The rows come from 5 hidden closed curves, with some noise, and rows from the same curve form a group. Each curve winds through 8 dimensions. The rows are also pushed far along 5 directions, which tell nothing about the answers.
Some rows, each with its group after it:
[  0  -8  -4 -24  20  15 -15  15  -9  -3   0  10  -2  -4  18  -5   8 -11
  27  13  18  18]  X
[ -8   1  19  36  -3   3  -2 -35  -4  26   1  -6  13  29 -12  -2  26   6
  -2  37  -4 -21]  J
[ 31  12  20  13   5  -6 -20  15  -9  22  24  -5  26  -3  -3   0  11 -30
  -8 -29   6  20]  H
[-23   4 -13   9   3  13 -11  21   3   4  14  21  -5  10  16 -16   2  -4
   2  27   8 -19]  J
[ -9 -33   1 -33  -6  10  11 -28  10 -10 -16   2 -34  16  -1   4  14  24
  31  28   7   5]  B
[ 13   7   5   3  33   6 -22  25 -31   2   7   8  12 -13  18 -23  -5 -20
  15  -8   1   3]  J
[  8   0  -5 -17  20  -5   8   0 -12 -25 -19 -13  -5 -28   7  -9 -19  21
  14 -35 -20  -1]  P
[ -9  28 -13  40  -9  19   5  31  24  36  16   6  22 -18   2  -4   0   1
 -23 -19  -5 -15]  X
[ 16 -11  -8 -18  -9 -19   3  25   3 -11  15  16  -5  -1   5  -2  16 -33
  15  -7   9  15]  H
[  3  21   4  16  -4   4 -11  19   8  14  21   2  27   0   1   1 -11 -11
 -18   0  -5  -4]  B
[ -5  -3 -14 -10  -5  13  15  -8   1  -3   3 -12 -31  -9  11  18 -32  25
  -2 -23  -5  -5]  H
[ 12 -16  12 -22   2 -27   7 -24  -4 -30 -25 -12   1   7 -12  -5   9   0
  12  15   2   3]  H
[  3 -18  -4  -6 -20   8  37 -18  17  -2  -1  -3 -29 -10 -17   1 -21  17
   7 -13   4 -10]  P
[ 11 -19  10 -14  -6  -6  -5  -3  18  -2  11   5 -17  18  -8  -3  14  -4
   9  -7  30  12]  H
[-22 -18   5 -19   4  20 -21  -6  -4  -7  -6   5  -1  -2  11  -9  17  -5
   6  30   5   1]  P
[-45  11 -10  14   3  31 -37  10  -9  15   2  11   1   4  30  -9  22   1
 -11  34 -15 -27]  H
[  3 -11  -5  -8 -15  -1  11   2   6   7  17  13 -19  15  -1   3   4  -9
  15  19  15   2]  P
[ 10  -9  19  -9   4   3 -21 -14  -8  -5   3  -3  16  14   3   4  15 -25
  13  23  -5   7]  P
[ -7  -1   0  -2  -1  27  -8  11   4  19  14   4  -3  -8  15 -10   1   8
  10  10  -3  -5]  B
[ 13   6  15 -10  22   7 -23   4 -29   3  10   3  21  -3   6  -6   2 -18
  20  15   3  22]  B
[-30  10  -3  12  -1  23  10 -17   4  -1  -5 -10  -1 -19  -9  -5 -31  43
 -19  -7 -19 -23]  B
[  1 -26  -2 -56  -5 -12   2 -19 -12 -33 -20  -5 -40   7   5   5  -4  13
  22  15   3  11]  X
[ 19 -14  -6 -25 -16 -18   6  19  13 -15  10   5 -20   4   4  10  -9 -14
   0 -16  11  19]  X
[-18  13   3  25  -1  20   4 -17  -7  24  -5 -11  15 -11  -5   3   9   8
 -20  -8 -10 -18]  H
[-16  20  -1  24   4  16 -13   2 -22  22  22   8  11   3   5  -3   2  -4
  -3  13  -7 -10]  J
[ -5  -8   3   8 -17   1  11  -1  35  -1  17   3  -7   4 -17  -2 -12  18
 -16 -22   7  -6]  B
[ -4   4 -15 -12  25  25 -16  17 -17   2  -7   1  -3 -20  34   6   0   1
  23  -7 -13  11]  X
[-24  -6 -24  -6  12  37   6   8  -5   3   6   9 -30 -17  28   0 -13  22
  23 -13  -9 -14]  P
[-18   9  11  33 -11  -4  -4 -12  13  19  -8  -5  21  13 -15  -8  26   4
 -32  20   0 -20]  X
[ -2  25  -6  34 -12   2  21  15  21  19   1  -3  24 -20 -17  -4 -15   6
 -35 -26  -8 -15]  P
[ -2 -19  15 -19  16  -9  -7 -28  -8 -29 -19  -1   9  11 -14  -6  12   5
  20  24  -1  13]  B
[  1  11   3  14 -25 -21  20  -4  23   6   8  10  11  20 -35   1   0  -3
 -20  12  12  -4]  B
[  2   0  -9 -13  17  -8   3   3 -20 -29  -8   8   9 -12   0   4  -6 -17
  16 -12 -10  15]  J
[  0   5   8  -3  19  16  -5 -16 -24   1 -16 -18   5 -21   9  -8 -11  21
  13   1 -21  -5]  B
[ 12  11   2  24  12 -13  11  -6  -3 -13   2 -13  21 -10  -7   6 -28  11
  -5 -22 -22   1]  J
[  3  -9 -15 -17  22  18   0  30   1 -17   8  13   1 -27  21  -8 -11 -14
  27 -25   2   9]  P
[-23 -14 -14 -15  -1  26  15 -12  -6  -1  -6  -4 -28 -21  13   0  -5  22
   9 -10  -6 -13]  H
[  0  -4   3   0   5   3 -16   1  -2   3  10   2  10  11  13   9  20 -19
   5   6  -1   5]  H
[-37  15   1  25   5  19  -7 -25 -13   4 -12  -7  13  -8  -5  -5   1  24
 -16  17 -23 -24]  J
[-17  12  -3  28  23  13 -20   4 -22  15  -9   1  20  -6  15  -6  26 -12
  -5  10  -1  -7]  X
[-17   4 -13  27 -11  13  22  10  24   8  16   7   0 -15  -8  -5 -14   9
 -21 -25   3 -19]  X
[  6 -28  14 -32  -5 -10   9 -33 -10 -12 -15 -10 -17   6 -12  -4  23   2
  17   8   9   5]  H
[ -8   3 -10  14 -19   9  14  17  15  23  33  21 -14  11  -5  -5  -1  -5
  -3   2  20 -12]  J
[ 16  11   0   9   0 -17  13  -3   7  -5 -23 -21  11 -16  -6   8 -11  17
 -14 -24 -20   2]  X
[ 12 -30   1 -53 -14  -3 -11  18   7 -10  13  14 -19  13  17  -2  20 -31
  24  27  22  19]  H
[-25  10   6  17  14  28 -37  -4 -24  15   8   5  23  -1  17   2  22 -11
   1  25 -22   0]  J
[ 22   0  27 -10  -4 -17   0 -30 -14   4 -24 -23   6   2 -24   0   8   3
  -9   0   5  11]  H
[-22 -14   0 -13  -8  12  -8  -8  -3   3  -2   8 -30  12   6 -16  10  14
   4  26   9 -18]  J
[  8   1   6  12  -9 -17  -5  17  21  -2  18  13  22  13  -9  -7  11 -17
  -8   1  -5   2]  J
[  1   5  20   1   0   2 -14 -21  -6   8  -6 -19  10   6  -4  -3   1  10
 -12  14  -3  -8]  H
[  7  -4   4  -5   1  -8  -6  -3  -8   7  -4   9  -2  18   0  -7  29 -15
  22  31  10   2]  B
[ 17 -25   2 -50  -7 -16  15 -11   3 -34 -13   1 -19   0 -13   1  -2 -16
  20  -5  20  12]  P
[-33 -10 -18  -6  -3  39  -7  22  13   7  27  26 -22  -5  14  -2  -9   9
   4  -2  10   1]  B
[-32  14 -13   8   1  20   6  -9 -12   3  -7   7  -4  -7  -2   0 -14  20
  -3  21 -13 -12]  B
[ -4 -13  11 -23 -11  -7   1 -36 -14  -2  -8  -6 -30  21  -6  -7  17  21
  20  26  -2 -15]  P
[ 11  -9  -1   0  15 -15  14  -8   2 -32   0  -4   5  -4  -6   6 -20  11
  13 -22 -11  10]  J
[ -8 -17   2 -29  -6  13   3 -11   7  -2   4   9 -20  11  -7  -4  11   5
  18  11  23   3]  X
[ 14  -6  21 -16  10  -4  -7 -29 -36  -9 -21 -19   6  -8 -10   2  -2 -12
   4  10  -3  16]  P
[ -3 -10  -5 -16  -3  13  -3  20  14  -8   4   5   1 -20   8  -1 -10  -9
  -5 -11   3  11]  P
[-20   7 -18  26 -14  10  21  16  22   9   4   2  -6 -20  -2  -4 -20  15
 -32 -22  -1 -21]  X
[-13 -20   5 -23   6   2 -19  -7 -18 -15  10  16 -25  12   6 -18  13   6
  28  27  10   8]  B
[ -3   8   3  37  18  19  -7   4   1  19   6  -2  16   0  10  -5  -7   2
  -5   0  -4 -14]  J
[ -3  11  -5  11 -12   1   9   9  16   1   7  -1  16  -6  -5   8 -16  -6
 -20  -1  -4  -4]  P
[-17   5   1  15  -2  24 -15   3   5  28  16   6   3   4   9  -6  23   7
   3   8  -1 -10]  X
[ 11 -15  21 -23  -4  -8  -9 -23  -4 -17 -13 -13   4   1  -9  -2   5  -5
   4   8  -8   4]  P
[-14  -5  -8 -18 -11  27 -15  22  14  16  15  16 -13  -5  16  -6  17  -5
   8  -2   1  -1]  X
[ -7  10   4  36  -1  14  21 -26  10  12 -16 -18  20 -12 -20  15 -16  14
 -26 -17 -16 -12]  P
[-12   7   5   6  34  30 -42  15 -35  12  -6   6  16 -17  27 -17  19 -15
  13   5 -15   3]  B
[ 13 -11   0 -26   7  -1 -17  13 -12   0  11  12  -9  11  15   5  21 -25
  26   7  17  23]  X
[ 17  -2   4   0  18  -5 -23  30   2 -10  22  16  22   6   9  -3   4 -35
  12  -3  16  25]  J
[ 27 -11  -3 -24 -13  -8   9  15  12  -3  21   1 -22   2   3  14 -16 -12
   6 -28  19  20]  H
[  0 -23  -5 -32  24   3   3 -14 -31 -29 -31  -1 -25 -10  14  -7  -2  -5
  35  13   0   2]  J
[-17 -26   5 -15 -31  -3  15 -33  27  -5   7  -5 -42  23 -11  -3  10  35
  -2   4  13 -22]  H
[ -6   5 -18   7  -6   6  38   3  22  -8 -10  -4  -9 -25 -12  -1 -32  23
 -10 -34  -4 -18]  B
[ 11  -5   4 -22 -38  -9  23 -13  36   6  10  -3 -21  18 -27  17 -10  19
 -10 -12   9   4]  X

New rows, each followed by its group:
[-18   1   8  -5   4  -1 -35   9 -11   0  19  18   5  23   7 -19  24 -10
   5  36   8  -3]  J
[ 24 -13  26   8   1 -21   8 -35  -7   1  -7 -13   5  20 -21  -1  14  -1
  11  11   0   2]  J
[  5   8 -14  -8 -37 -11  35   5  34   6   6   4 -16  -1 -22   8  -9  10
 -11 -23   2 -10]  X
[ -9  -2  14 -16  18   5 -19 -23 -32 -11 -23  -3  16   0  -3 -10  22 -22
  11  32   3  -1]  P
[  4   3  13   2   8   2 -22 -11 -18   7  -1 -13   8   0   7   5  11  -2
  -5  -8 -13   3]  H
[ 12   0  14   2 -12 -19   0 -20  -6  10   1  -3   3  28 -16  10  17 -12
  -1  25   7   5]  P
[-38  -1   2  -8 -15  32 -23  -5  -1  24  12  12 -10  12   7 -11  27  -1
  -8  39  13 -19]  P
[-18  17 -14  19 -11  22  -6  39  17  16  32  22   8 -12   5  -3 -22  -2
 -19  -7  -8   0]  B
[-18   4  13   4  -3  -4 -10 -28 -11  -4  -7  -2   6  16 -17  -3   5  18
  -8  31 -11  -2]  B
[-15   4   0   2  33  36 -35   2 -39  10  -7   5  13 -11  32  -5  16 -19
  24  20 -21  -5]  P
[ 26   0  -8  -7   0  -7   6  29  22 -15   8  -6  -2 -17  10  13 -37  -2
  -6 -43  -4  15]  H
[  9 -25   4 -25   5 -11  -1   9   3 -15   6  18 -21  15   1 -23  12  -9
  26   8  25   3]  J
[ -8  -5 -19   3 -14   6  31  -2  23  -4  15   5 -21   0  -5  17 -18  16
   1 -26   1  -7]  X
[ -5  27   4  29   9  16   0 -11 -14  21   2 -13  24  -8  -3   8 -17  14
 -11   2 -19  -9]  B
[ -4 -20  -5 -21   4  19  -7  23  15  -5  26  30  -4   5   3  -4   6 -20
  24   6  28  25]  B
[-12   7   0  34  -9   0  -1  -5  15  21   8   8   4  23  -7   1  22   4
  -9  15   1 -16]  B
[-11 -11   1 -29   9 -13  -1 -26 -29 -32 -21   1 -11   1  -9  -3   9   3
  18   6 -11   5]  J
[ 12  -1  -6 -11  15 -16  21  -6  -3 -24 -17  -8  -3 -11  -6   0 -12  13
  13 -30  -4   3]  P
[ -4  -4  -9   6 -16  18  -2  31  22  17  32  10 -11 -13  12   2  -8  -5
 -14 -33   0   1]  X
[ -5  -9 -11 -24 -27   2  15   8  32  -4  18  12 -23  10  -5   4  -3  -2
   0  -6  19  -8]  P
[-12   5   2   6 -13   3   6 -17  -9  18  -5  -7 -14   4  -7   2   0  18
 -12  11  -2  -9]  P
[ 27  24   2  28   6 -21  23   3   3   3 -15 -19  29 -25 -19   5 -15   2
 -19 -47 -13   2]  X
[  1  -3   4   6 -17   4  13   0  16  18  18   8 -12   7 -15  -7   3  11
   3   1  14  -2]  B
[ -5   5   5  -8 -11  -3  -2  -8  16   5  -5   2  10  18  -9   0  15   7
   2  32   3  -5]  X
[  7  -3  -5  -2 -36 -11  37  -9  22   3   5  -6 -25  -1 -20   8 -27  20
 -14  -7  -1 -10]  P
[-14  14 -14  13  13  30  -2  19   1  12  11   8  12 -16  13   4 -16  -5
  -4 -12  -1  -5]  B
[ 28  -7   8 -20   2  -9  16 -11  -8 -21 -11  -8   3 -15 -15  -2 -16 -20
  16 -17  -3   5]  P
[-31 -18   9  -8 -22  19  -4 -34  15   2  -3  -3 -16  17  -5  -6  15  21
  -3  41  -5 -26]  P
[-24  17   1  28  18  25 -15  -6 -31  26   7   9  12   4   8 -16  14  -4
   4  28  -2 -23]  J
[ 27  -2   1  -6  -8 -28  -2  23   6  -9  15   8  -8   1  -6  -1   4 -19
   2 -34  10  18]  H
[ 35 -15   5 -28 -17 -25   8  19  15  -4   3   9 -11   6  -9  -4   9 -21
  17  -3  13  23]  B
[  6   7   4  13 -27  -5  16  -7  20  27   8  -7  -9   5 -23   8   5  11
 -25 -26  11  -4]  X
[  6 -15   4  -7   4  -4  13 -14   6 -16 -11  -4  -8  -3 -14  -2  -6   7
   7 -13  10   6]  J
[  7  -5   3  -5 -18  -8  21  -5  16  -8  14  -1  -6  -1 -22   6 -24   2
 -15 -29   4   1]  X
[-15   1  -1   7  -2   0  11 -13   0  -5   3   9   6   1 -20  -4   6   4
  -1  -3   1  -4]  J
[-23  33 -11  19  19  29  -7   2 -13  12 -14  -9  24 -21  16   2 -17  23
  -5  11 -32 -17]  X
[-16  11  13  16  -4   9   3 -31  -2   5  -8 -14  16  -1 -22   0  -8  19
 -23   0 -15 -19]  X
[-18  14  -8   8  -9  15  14 -20  12   4  -5 -12  -1  -5  -4  13 -22  40
  -7  -3 -28 -20]  X
[ -1 -13  -5 -31   8  22  -5  13 -10  -7   3   1 -22 -24  21 -15 -15   4
  18  -5   9   2]  H
[ 28  11  19 -11 -22 -36  11 -20   4   3 -12 -11  12  14 -37   3  17  -7
  -7  -7  -1   5]  X
[  2  -1   4  -6  16  -8   5 -12 -19 -21  -6   3  10 -10 -15  -5   1  -7
  12 -15  -1  10]  J
[ -4   3   9   3  34  19 -23   0 -22  -7  -8  -1  34 -18  11 -11  10 -20
  14   2  -7   3]  P
[  3  10  11   8  18  14 -33   9 -16  12   5  -7  20  -6  23 -11   9  -8
   3   5 -16  -6]  B
[  4  -4  16  -3  16  -6 -15 -12 -17 -13 -10  -2  20  -3  -9 -10  14 -13
   9   7   0  11]  J
[ 21 -10  -2 -10 -12 -14  20   3  10  -3  10  -2 -19  -7  -9   4  -5   2
   7 -39   7  10]  X
[ 14  -6  -6 -13 -23   0  14  16  20  10  22  10 -24   4   0   0  -4  -2
   8 -20   4  -3]  P
[ 32  17   6  14  18 -24   2   5 -17 -14  -4 -15  21  -9  -2  10 -33  -6
  -7 -30 -22  10]  J
[-20 -17 -14 -11 -10  -1  12 -16   8 -17 -19  -2 -30   1   3   7   5  24
   2  -2 -10 -10]  H
[  6  24  -2  16 -27 -17  21  -8  11  20  -3 -10   2   7 -22  14  -4  10
 -28  -9  -4 -11]  X
[-16 -15   9 -27 -16   0   4 -40   0  -8 -17 -13 -29  17  -8  -3   8  22
  -5  22  10 -21]  H
[-40   0   4  18  -1  14 -17 -15 -17  15  -2   5  -1  11   2 -19  28   4
 -14  41   8 -26]  X
[-14  16   3  22  10   3  -3 -15 -10   0 -18 -13  26  -8   0  -4   0   8
 -13  14 -20 -20]  H
[ -8  15  -3  32  -5  20  -6  21  11  26  18   6  10  -4   9  -6  -9  -5
 -16   9   0 -15]  J
[-21   3  14  -5 -17   0   3 -38   2   8 -20 -12  -6  12 -21 -11  15  33
 -10  33  -4 -23]  X
[ -1 -16  -2 -12  29  -8   7 -22 -18 -43 -14  -9  -7  -7   5   1 -19  22
  29  -8 -17   5]  J
[-26  15  -9  15  -3  26 -14   7  -6  19   7  -2  -2 -13  21  -3   1  19
  -8   4 -27 -21]  X
[ -2 -22   1 -37  -8  -8  11 -27  -2 -21  -4 -12 -42   7   1   4  -9  37
  17  -3   3   2]  P
[  2 -21  -2 -11  -3   2  -8   9  18  -7  10   9 -16   7  11   1  11   0
  15  -1   8  13]  H
[ 16  -4  -1 -16  -8  -2  19   3   9  -4  13   0 -11  -4  -8   7 -25   7
   9 -12   8  14]  B
[ 14 -27   5 -46 -26 -18  23 -17  10 -16  -1  -8 -31   9 -10   4   1   1
   8   2  17   2]  H
[ 14  -4  31  -9   3 -16 -14 -30 -26   4 -15 -17  23   7 -13  -7  35 -15
   0  19  -6   7]  H
[-26   3  12  18  13  20 -18 -23 -12  10 -11   0  18   6  -3  -8  19  17
   4  37 -18  -8]  B
[-12 -10  -2 -10   8   6   2  -6   8 -20  -6   6   4  -1  -5  -1  -6   6
   7   8   0   3]  B
[-36 -14 -13  -3 -13   8   9 -20   7  -7   1  16 -19  23  -3   5  18   8
  11  40   3 -16]  J
[-25 -17   6  15  -5   9   6 -33   9   5   3  -1 -12  20 -11  -1  19  20
  -4  14  14 -15]  X
[ -5   8  19  -1 -15   4  -5 -26   8  23   3  -1  11  25 -27   1  24   2
  -9  21  13  -5]  X
[  0  11  -6   1   4  15 -15  36  -6   6  28  10  10 -19  18  -7 -19 -16
  -4 -10  -6   5]  X
[ 11  21   3  22   1 -13 -10  12 -10   8   6  -3  11  -7  -5   0   0 -10
 -17 -32  -7   2]  H
[  3  13   2   5 -18   5  -1  20  21  23  13  10  17   5 -12  -2   7 -22
 -20   1  12  -2]  B
[  6 -11  -9  12  -1   9  15  23  24   2  25  10  -3 -11   0   4 -12  -9
  -4 -40  18   9]  X
[ -7  -8   6  -3  20   9 -24  13 -14   2   9  19   1  10  13 -28  22 -15
  20  22  13  -7]  J
[-20   6 -13   8   6  10  -4   1 -13   3   1   7  -6   1  14  -1   6   4
  11  24  -1  -8]  H
[ 17  -4  22  -4  -3 -11  -7 -13  11   8   1  -5  14  13 -18  -5  26  -2
   7   1   9  11]  X
[ 13   5   8   3   9   6 -16  12 -11  20   4  12  16   4  -3   0  21 -28
  10   2   7  20]  B
